The rows come from 5 hidden closed curves, with some noise, and rows from the same curve form a group. Each curve winds through 10 dimensions. The rows are also pushed far along 6 directions, which tell nothing about the answers.
(in the rows, 128 means zero)
Some rows, each with its group after it:
[ 87 173  73 124 171  57 131 136  86 189 123 157 112 123 151 160 151 118
 129 163  90 121  92 209 150] : (3)
[115  93 100 123 154 113 142 153 141  92 128  96 178 115  84 122 118 142
 164  94 124 109 137 127 156] : (1)
[210  91 199 112 134 195 195 132 124 110 120 154 164 146 146  78 153 121
 132 106 135 158 128  89 125] : (3)
[ 94 154 118  62 111 132 128  96 117 122 120 169  63 122 164 116  97 118
 175 127 102 201 180 110  83] : (4)
[189  65 188 123 145 164 172 156 130  83 135 138 191 149 103  97 130 174
 133 101 147 131 121 108 136] : (2)
[109 114  69  72  85 122  95  67 129  66 115 151  71 113 108 134  73 163
 153  85 128 141 169 154 137] : (3)
[111 204 137 102 115 111  79 164 113 149 109 115 107  79 154 109 133  64
 109 156 142 191 136  85  91] : (3)
[111 145  98 137 211  84  90 141 166 131 123 101 162  87 102 143 130 134
 110 112 151 104 133 140 145] : (0)
[106 156 144  92 167  99 145 107  69 167 101 157 103 162 195  96 132 160
 179 183  91 167 166 170 100] : (2)
[ 94 124  67 105 171  72 142 116 112 132 107 116 119 132 137 146 105 170
 176 133 105  85 134 186 151] : (0)
[122 109 133 133 105 127 113 134 160  84 105  83 155  96 111  97 109 135
 165 121 145  94 150 112 154] : (2)
[144 109 129 145  89 162 111 131 153  94 139 132 130 131 100 109 151  79
  98 106 157 157 138  64 121] : (3)
[154 110 198 163 111 164 113 142 131 104 109 105 159 156 100  58 129 130
 122 127 133 152 147 127 124] : (0)
[118 156 147 136 162 121 155 168 103 181 150 131 140 157 135 132 170 112
 104 148  94 171 121 142 107] : (0)
[132 122 119  96 155 117 186 137 114 139 117 126 151 117 170 118 109 145
 176 116  94 165 146 113 103] : (2)
[145 112 160 110 111 180 178 139 100 138 146 187  99 183 140 131 144 112
 125 131 103 192 115  79  98] : (1)
[106 146 114 134 120 107  87  95 156 130 125 112 122 110 148 133 126 117
 124 119 145 101 134 148 125] : (4)
[162 133 189 162 182 115 105 181 115 148 105  72 205 105 145  78 145 119
 120 156 160 108 114 110 124] : (1)
[ 83 155  29 133 164  63 157 108 119 156 132 170 105 143 102 190 153 136
 127 128  86 108 107 196 159] : (2)
[118 123 174 196 113 123  51 163 128 119 114 114 161 132 109  65 142  80
 115 150 150 154 133 105 109] : (4)
[155 123 193 128 128 154 111 124 110 115 113  96 169 110 130  87 128 141
 163 126 136 110 166 112 120] : (4)
[106 158 178 162 138 109  69 192 138 141 119  83 161 103 119  89 140  95
 123 165 145 160 150  75  97] : (4)
[164  76 171 132 133 146 120 139 129  91 116 105 152 164 115  86 120 174
 128 104 134 122 162 144 125] : (0)
[ 92 148 104 161  95 105  56 132 186  89  87  69 136  97 100  91 109  84
 114 123 175 112 103 107 158] : (1)
[116 140 141 141 131 108 113 120 120 132 135 106 161 109 125 108 127 134
 145 142 134 117 143 155 122] : (1)
[180 105 197 136 104 191 155 168  96 119 134 125 173 122 121  77 121  94
 128 129 135 191 107  49 105] : (3)
[131 110 146  70 132 154 174 153  85 103 132 153 119 139 113 122 111 142
 186 120 103 164 149  86 110] : (1)
[143 114 140 196  90 146  92 109 146 119 119 150 116 173  99 122 182  91
  83 128 146  81  96 132 160] : (4)
[134  98  60 112 144 132 153  96 167 101 119 112 134 101 114 164 128 136
 140  71 123  73 133 124 180] : (0)
[160 115 155 117 155 154 176  95  54 179 145 140 135 154 188 108 129 157
 141 163 104 163 136 140 103] : (3)
[120 154  89 127 130 109 103 127  95 147 123 137 100 102 113 156 120 111
 114 137 122 119 111 138 137] : (1)
[133 109 109  66 100 142 163 134 124  87 157 160  90 116  89 184  93 142
 153  80 118 114 120 102 118] : (4)
[130 100 118 110 122 138 160  85 150 106 103 112 126 146 149 120 114 179
 165 114 114 100 151 135 152] : (2)
[143 115 141  47 180 122 203 133  64 137 119 155 144 113 172 115 110 172
 217 125  75 151 161 162 122] : (3)
[139 117  76  46 126 153 196  70 124 101 155 194  83 135 121 203 129 160
 134  79 121 116 109 107 146] : (1)
[179  64 167 150  65 190 105  64 197  47 117 142 133 136 122  82 118 131
 116  79 187 101 141  86 141] : (1)
[138 133 148 113 166 115 177 151  74 184 124 152 117 170 182 132 154 145
 133 181 100 133 100 152 125] : (2)
[109 158 136  89 105 143 146 146 131 124 156 155 100 101 110 163 131  99
 147 126 118 160 142  57  97] : (4)
[184  84 158 172  73 183 122 123 131 118 142 155 122 139 142 100 140  67
  82 131 166 149  84  54 116] : (3)
[122 136  78 134 114 107 113 160 171 115 118 150  92 131 107 169 132  88
  69 111 153 136  58  80 139] : (2)
[114 133  65  96 125 113 161  96  82 148 157 152 118 106 128 195 121 158
 156 119  89 114 131 138 135] : (2)
[108 117  94 123 110 116 132 134 161 111 135 172 106 139 118 176 154 107
 112 110 134 102  75 106 161] : (3)
[143 119 148 151 122 141  91  84 105 130  97 125 137 140 143  93 118 155
 118 140 137 129 114 154 152] : (3)
[149  99 120 130 103 146 151  81 139 114 122 176  92 150 143 120 131 108
 134 104 122 116 116 152 138] : (4)
[161 104 126  78  76 171 160  60 129  82 135 191  68 149 123 146 121 165
 129 106 132 110 132 144 152] : (2)
[109 155 110 133 115 107  91 106 132 134 106 137 106 102 149 104 128  70
 138 129 129 134 134 151 123] : (4)
[111 100 123 121  92 123  80  87 144  74  84 147  85 154 134  81 105 140
 157 128 143 127 155 145 141] : (3)
[137 121 140  93 152 103 156 163 128 112 122 122 155  85 142 106  81 142
 175 124 132 149 136 116 101] : (2)
[112 146  82 156 176 106 144 119 173 147 148 171 121 158  91 202 191 110
  70 111 140  82  68 131 165] : (4)
[ 94 141 107 163 121  99 124 134 168 127 134 142 108 162  92 158 148 103
 101 128 137  82  69 157 149] : (4)
[125 176 153 149 160 105  75 174 111 179 110  84 139  91 159  96 114 102
 103 158 127 180 148 131  85] : (1)
[142 131 138 190 141 129 147 148 148 158 154 120 161 173 104 149 202 120
  62 130 125  99 102 155 146] : (1)
[138  88 114 168 131 133 124 141 201 121 138 110 121 170 114 151 163 122
  59  95 145  88 100 121 157] : (0)
[161  99 118  91 207 131 169 156 167 104 151 136 168  87  98 167 128 145
 131  72 146 105 129  90 137] : (0)
[176 103 144 155  54 191 144 112 107 123 150 184  91 160 120 106 124  74
  70 126 141 196  81  85 105] : (3)
[126 116 140 116 134 111  79 168 140 104 102  73 155  61 135  78  60 114
 162 113 142 158 156  94 103] : (4)
[180  68 160 128 168 170 184 141 127 142 158 134 165 159 150 130 144 152
 106  95 117 148 117 110 123] : (0)
[162 123 185 112 139 152 129 106 136 112 110 114 156 110 165  78 117 144
 152 128 151 137 161 106 109] : (1)
[134  99  86 130 192 112 162 155 149 159 160 118 157 116 133 177 139 130
 103  97 118 116  96 125 143] : (0)
[129 153 114 156  91 126 115  72 126 132 130 154  93 146 114 125 144 126
  92 143 134 119 122 184 140] : (3)
[106 141  82  75 161  89 158 104  92 132 129 151 114 128 123 145 110 183
 164 124  88 140 158 205 134] : (2)
[119 156 124 116 191 103 153 183 136 151 160 127 170  98 114 163 156 103
 114 137 147 137 103  75 116] : (3)
[133  92 143 180 126 137 113  65 160 110  91 123 134 205 136  70 128 158
 112 108 134 110 112 213 158] : (4)
[135 110 141 120  83 152 144 101 164  89 119 122 102 171 113 117 124 153
 126  93 121 116 145 147 136] : (4)
[165 104 156 114 148 172 164  92  65 159 126 136 132 156 159 115 120 185
 150 129  83 152 165 153 119] : (1)
[121 118  66  88  93 129 176 159 137 131 184 145  96  92 113 223 127  92
 116 102 125 107  79  54 132] : (3)
[103 125  43 111 107 113 125 150 183 124 148 134  60 113 100 196 128  78
  79  82 120 123 102 109 146] : (0)
[ 69 198  78 148 113  78  96 133 116 187 105 132  88 126 168 132 138  70
 108 172 106 182 105 135 108] : (2)
[126 162 126 141 154 134 143  43  98 159 100 161 120 181 148 106 155 170
 124 148 102 141 137 212 147] : (0)
[138 111 139 168 100 151 122 148 187 107 127 145 123 173 111 129 164  87
  69 112 160 133  78  73 134] : (0)
[147 110 148 111 167 125 155 184 165 103 127 130 145 106 114 122 146  94
 149 112 141 112 140  76 124] : (0)
[107 133 117 151 101 138  91  54 121 108 100 167  96 181 105 122 136 163
 118 137 129 137 130 140 148] : (2)
[123 162 158  91  84 136 133 112  75 139 143 149 100 122 155 117 118 117
 153 160 120 163 140 118  88] : (1)
[152  92 125  75 116 148 115  94 155  55 109 115 137  93 125  99  93 159
 164  75 152 125 189 103 134] : (3)
[176 131 189 128  68 191 149  63  78 128 131 186  99 179 138 114 150 151
 118 143 124 140 131 133 114] : (0)
[177  70 172 104 168 170 176 171 130  92 139 119 196 110 109  96 117 138
 167  82 126 156 154  72 117] : (0)
[153 156 211 132 146 165 136  94 101 156 121 127 166 153 170  77 164 152
 131 153 125 170 170 129  97] : (0)
[119 148 100 170 166 109 120 151 115 193 136  98 138 123 129 160 144 120
  84 142 102 124 105 155 137] : (1)
[138 154 136 163 103 149  97  98 159 113 100 132 134 129 117  94 155  88
  96 120 150 143 123 120 142] : (0)
[ 99 138  82 160 179  91  92  93 170 130 111  88 178 111 115 142 132 170
 109 115 149  94 120 151 170] : (2)
[186  63 163  66 145 165 209 124  83 107 141 179 156 129 157 132 124 174
 192  99 102 122 133 119 136] : (3)
[147 110 127 205 168 111  98 146 178 158 148 107 157 148 122 161 164 138
  44 124 154  82 101 143 138] : (1)
[ 72 150  94 158 135  77  80 154 156 135 102  93 120 123 121 124 132  76
 134 139 135  95 101 141 146] : (4)
[111 133 150 174 145 104  92  80 160 113 103  87 187 145 124  70 132 185
 133 135 143 120 169 196 143] : (2)
[121 149  83  62 122 112 142 144 152 103 130 138  91  70 116 165 115 108
 136 113 140 108 120 114 151] : (2)
[143 128 141  82 184 129 157 107  79 146 107 117 155 111 166 112  96 191
 175 131 106 140 141 151 134] : (3)
[176 112 154 127  86 174 142 103 111 136 146 165  97 156 149 154 154 125
  88 122 138 117 106  95 119] : (0)
[116 144 162 150 150 109  86 181 147 121  84  81 143 110 126  58 118  98
 150 148 130 150 177 124 108] : (1)
[142 135 152 173 103 157 131 110 169 142 152 173 125 169 143 139 188  71
  63 116 150 142  77 103 119] : (4)
[114 133  75 114  87 121 103 135 171  82 103 112  98  98  91 138 125  96
 118  99 140 108 127 104 169] : (2)
[149 135 230 147 134 168  91  99  98 116  95 132 172 141 152  36 127 117
 162 145 150 162 144 117  97] : (4)
[181 108 171 112 139 184 160 183 149 112 139 108 170 115 116 123 128 118
 101  82 139 173 122  42 107] : (1)
[145 150 186 130 121 130  96 122 117 126  71  77 161 103 180  47  97 146
 164 152 138 157 174 106  95] : (2)
[154 163 174 125 193 135 206 158 110 196 162 172 144 160 147 156 180 138
  92 157 102 169 100 121  99] : (4)
[153 129 131 135 119 151 170 116  85 180 156 168 102 177 159 175 180 122
  87 150 110 116  85 124 129] : (1)

New rows, each followed by its group:
[165 121 198 119  94 180 130 103  88 140 133 161 113 158 179 110 137 116
 125 137 135 146 113  91  90] : (4)
[105 128  87 129 154 106 114  91 182  90 106 106 154 107  97 135 106 173
 136  95 146 104 135 139 163] : (2)
[142 136 128 113 173 121 195 185  96 168 146 153 160 128 145 148 172  99
 133 138  99 158 102 100 119] : (2)
[134 114 153 164 131 126 120 142 156 110 132 100 160 155  88 130 132 149
 103 108 148  85  91 147 144] : (4)
[180  83 181 103  92 185 188 127  99 118 137 212  86 186 165 119 149 115
 129 143 127 157  97  76 113] : (2)
[138 102 149 155 131 149 183  79 152 122 139 154 137 207 118 129 158 183
 118 122 120 101 115 175 149] : (0)
[ 88 184  43  79  97 116 143 112 147 109 117 163  73 102  91 180 112  91
 123  95 118 153  97 106 142] : (0)
[159 105 111  94 118 143 174 179 109 129 157 160 102 112 129 173 142  80
 122 119 130 125  87  50 123] : (3)
[174 103 165  84 113 171 169 111 101  94 109 117 162  92 140  84  80 163
 194 102 115 153 171 100 119] : (2)
[117 153 140  80 115 151 132  59  77 129 131 143 104 129 138 140 123 171
 178 125  97 123 180 154 118] : (4)
[140 144 206 153 162 114  89 186 113 147  99  85 181 114 162  39 108 103
 130 154 145 192 132 127  78] : (4)
[104 178 149 155 134 107 115 106  64 167  94 156 121 180 141  78 144 142
 137 182  89 193 145 182 104] : (2)
[132 110 137 146 114 126  71  77 140  86  83 130 123 155 121  65  92 176
 114 120 151 152 142 180 143] : (2)
[149  76  98 161 120 130 112 115 172  79 143 128 171 105  83 124 126 120
 104  78 163 105 117 127 158] : (3)
[141  94 147 116  78 183 137  75  98 128 140 159 106 174 165 131 141 152
 129 126 115 149 128 102 129] : (3)
[146  94 144 132 134 146 159 128 147 114 127 151 109 161 123 124 132 143
 139 118 115 116 153 133 124] : (1)
[126 162 135 111 154 136 145 100 138 149 125 119 134 123 147 133 133 152
 122 119 116 145 141 138 123] : (4)
[103  95  49 104 148  85  64  96 146  75  70 100 122  85 124 110  68 159
 172  93 139 106 167 133 158] : (2)
[125 102 112 119 106 123 123  43 120 102 129 136 114 148 133 127 113 192
 156 121 132  75 155 192 151] : (1)
[130 132 179 167  98 145  53  75 116 108  93  95 148 139 122  65 128 151
 142 138 143 103 174 160 136] : (4)
[107 166  64  88 166  87 157 174 108 146 147 161 104  87  92 189 127  86
 135 109  99 138 100 132 128] : (4)
[129  92 135  69 150 141 165 152 102  82 122 107 169 108 106  95  91 159
 216  97 104 150 181 103 125] : (1)
[119 169 159 120 188  95 117 115 107 153 102 120 145 133 153  98 147 150
 156 153 121 116 165 187 115] : (4)
[143  98 122 111 177 127 182 155 179  94 138 125 151 133  85 158 138 161
 141  92 132  75 134 115 150] : (1)
[161 136 155 156 135 143 152 177 111 147 149 180 136 149  98 143 172  74
  74 125 129 153  65 104 117] : (4)
[ 89 131  57 103 111  82  90  99 174  71  78 139  78 112 114 116  93 126
 160 102 136 121 160 141 141] : (2)
[145 112 162 105 176 126 138 138 132 109 109 106 166 106 129  78 104 173
 172 116 116 155 198 132 113] : (4)
[108 141  68 164 154  86 158 109 122 156 135 174 124 171 102 173 170 138
 102 133 100 109  89 188 157] : (2)
[145 107 173 153  97 164 152 150 133 131 139 156 123 181 134 126 164  78
 108 127 134 125  70  86 120] : (4)
[127 125 116  93 189 123 180 134 118 141 159 167 131 109 118 181 133 148
 164 127 111 111 139 105 120] : (1)
[118 129 100  92 108 121 105 145 152  95 125 138 111  87 125 120 123  83
 128 110 148 152 136 108 136] : (2)
[139 136 117 100 182 101 178 177 146 136 121 127 145 130 138 153 134 140
 120 116 128 136  97  99 121] : (2)
[152  97 123  76 140 130 167 189 136  77 156 126 175  77  94 143 119 106
 160  78 148 128 124  59 119] : (1)
[138  96 107  99  81 164 101  79 152  62 135 152  82 104  86 153  82 158
 146  79 139 115 176  97 129] : (1)
[107 176 110  74  69 135 101  79  58 106  84 166  66 115 129  92  90 118
 185 141 100 184 175 146 108] : (0)
[147 101  93 142 130 132 132  86 171  90  99 135 132 129 110 107 137 126
 119  91 142  98 131 158 177] : (3)
[179  97 182 137 135 144 130 144 132 121 129  98 184 124 162 105 138 153
 119 124 156 116 133  93 116] : (2)
[ 79 159  63  77  91 106  99  87  88 123 137 148  80 107 133 164 111 119
 150 130 121 139 131 125 126] : (1)
[ 89 183 139 141 157 100 151 120 112 179 122 128 130 172 145 123 152 147
 129 174 101 146 120 186 120] : (0)
[168  69 183 123 165 154 175 159 140 113 136 141 193 155 150 127 166 154
 143 112 139 104 102  80 145] : (3)
[178 119 154 110 124 161 140 168 130 126 132 137 125  87 144 116 104  88
 113 104 138 176 127  65  92] : (1)
[ 95 115 100  71 188  98 143  93  94 132 112 129 135 134 162 143 120 203
 204 132  93 102 171 167 153] : (3)
[136 167 130 108  75 149 135 150 143 123 151 165  97 129 121 166 165  59
  67 121 161 157  63  43 112] : (1)
[134  78 115 101 141 133 176  85 128 125 140 117 125 149 159 154 118 189
 174 104 101  68 152 160 146] : (4)
[140 140 153  81 142 143 200 117 117 129 151 144 153 132 134 143 126 180
 153 116 107 159 145 129 107] : (2)
[155  92 145 115 114 145  97 105 116  96 109 131 116 102 137  92  78 138
 156 114 141 133 155 116 118] : (0)
[129 123 106 128 106 133 131 153 198  97 134 103 111 103  85 155  98 122
 106  88 141 109 122 100 134] : (1)
[140 109 110 151 134 107 116 181 174  89 128 120 162 108  76 127 132 103
  94  99 163 116  90 113 153] : (2)
[106 176 126  63 172 104 134 154  95 137 118 138 130  55 147 131 101  81
 200 129 124 140 130  98  97] : (4)
[129  73  85 147 105 115 129 152 207  70 120  96 129 114  83 142 111 112
 129  82 152  54 104 109 170] : (0)
[171 136 148  81 114 180 188 146 162 116 155 157 121  95 126 167 135  91
 107  80 138 154  99  39 110] : (4)
[133 133 127 149  87 161  92 105 115 121 102 137 111 161 124 111 153 103
  96 124 132 155 122  98 139] : (0)
[173 144 131  89 182 139 210 134 110 166 162 170 127 117 147 187 149 142
 110 118 114 122 101 123 116] : (1)
[127 114  95  71 144 135 240 144  88 151 189 159 139 142 120 202 144 146
 148 104  83 131  93 123 130] : (1)
[115 153 139  82 187  92 125 128 120 120  97 107 142  94 142 100 118 148
 197 127 121 108 190 162 118] : (4)
[142 115 159 200 103 120  57 163 165 123 113 112 155 105 146  74 139  47
  84 151 191 133  84  74 122] : (3)
[151 122 203 136 118 170 165  98 111 137 121 146 152 204 150  96 171 180
 123 142 109 146 127 157 138] : (3)
[121 122 125 214 108 106  78 129 174 126  90 101 156 150 134  76 138  96
  88 132 151 142 101 128 133] : (2)
[118 131  78 113 151 113 169 139 135 148 142 133 122 138 123 180 167 129
 105 123 111 100  96 148 173] : (2)
[171 112 148 148 176 139 152 134 149 133 123 121 186 141 145 118 175 131
  96 106 146 116 115 122 140] : (0)
[102 151 124 212  98 100  61 148 127 157 120 148  95 149 110 108 148  58
  78 178 140 137  89 144 122] : (1)
[134  99 135 150 140 110  94  87 163  81 102  99 146 148  95  79 106 189
 132 101 142  96 176 215 150] : (0)
[158  82 150 126 121 164 134 118 151  69 139 149 177 116  90 115 120 144
 139  82 154 135 125  86 141] : (3)
[127 137  96 115 120 136 163  61 121 131 123 121 130 154 135 148 127 188
 128 107 105 112 132 186 153] : (0)
[102 170  78  88  77 146 113  30 113 106  94 180  49 127 124 120 108 124
 153 115 103 164 167 163 138] : (0)
[150 109 160  94  90 163 157 141  94 119 132 135  88 154 131 120 109 139
 148 125  98 152 144 114 107] : (0)
[135 144 180 114  32 170 107 111  55 131 127 158  74 154 151  82 119 100
 142 161 107 198 158 115  77] : (1)
[136  87 113 174  55 160 103 105 166 101 146 126 113 152 105 146 135 112
  74 109 161 103  87  90 151] : (3)
[137 106 118  62 189 118 215 197 142 130 157 149 166  99 143 195 153 129
 162  99 117 103  88  68 142] : (3)
[127 115  97 165 108 120  55 112 177 103  97 111 118  96 133  97 109  78
 101 112 170 123 118 108 143] : (1)
[118 136  96  72  67 141 140 103  86 125 140 158  58 124 143 160 118 115
 153 126 104 134 143 113 117] : (1)
[120 115 121 125 154 115 134  85 123 124 114 105 159 113 136 104 107 183
 167 134 119 103 149 187 164] : (2)
[157  93 134 172 152 123 128  95 158 105 129 107 187 128 105 127 149 171
 124 110 158  40 129 161 167] : (0)
[130 138 167  87 165 131 153  82  55 151 119 168 116 148 175 110 119 158
 195 152 102 132 150 169 103] : (4)
[138  97 107 109 123 139 109 161 187  61 130  92 161  58  79 130  73 114
 133  62 169 132 126  52 131] : (1)
[147 137 114 138 127 116 151 146 178 121 124 150 109 132 117 161 135 104
  79 116 159 100  55 112 141] : (0)
[127 104  74 134 125 108  67 141 162  71 103  87 137  52  73 127  82 109
 139  84 158  83 138 108 161] : (1)
[127 143 139  74 144 120 153 200 143 108 126  71 163  71 115 118 105 110
 169  89 115 145 160  97 105] : (4)
[103 112  80 117  78 137 125 105 123  92 134 184  63 164  76 161 122 119
 127 112 116 129 110 121 146] : (1)
[121 120 102 112 107 128 131 110  99 136 132 136  75 159 115 151 111 159
 120 122  94 126 132 173 133] : (0)
[113 110 121 175 136 115  77 122 176 130 109  79 125 166 127 106 143 136
  78 116 133 115 141 166 150] : (0)
[152 150 160 121 170 155 187 139 116 178 136 122 153 146 158 140 166 134
 111 141 110 141 110 108 124] : (1)
[105 174 116 154 125  99 129  86  84 180 102 132 110 161 157 134 144 158
 138 175  90 122 132 168 119] : (2)
[128 101 151 121 132 127  96  94 102 111  93  71 154 133 157  69 111 177
 181 135 122 104 198 160 135] : (1)
[ 65 157  44  98  83  91  67  78 107 110 128 136  78 105 117 159 108 115
 139 124 131 125 130 140 140] : (1)
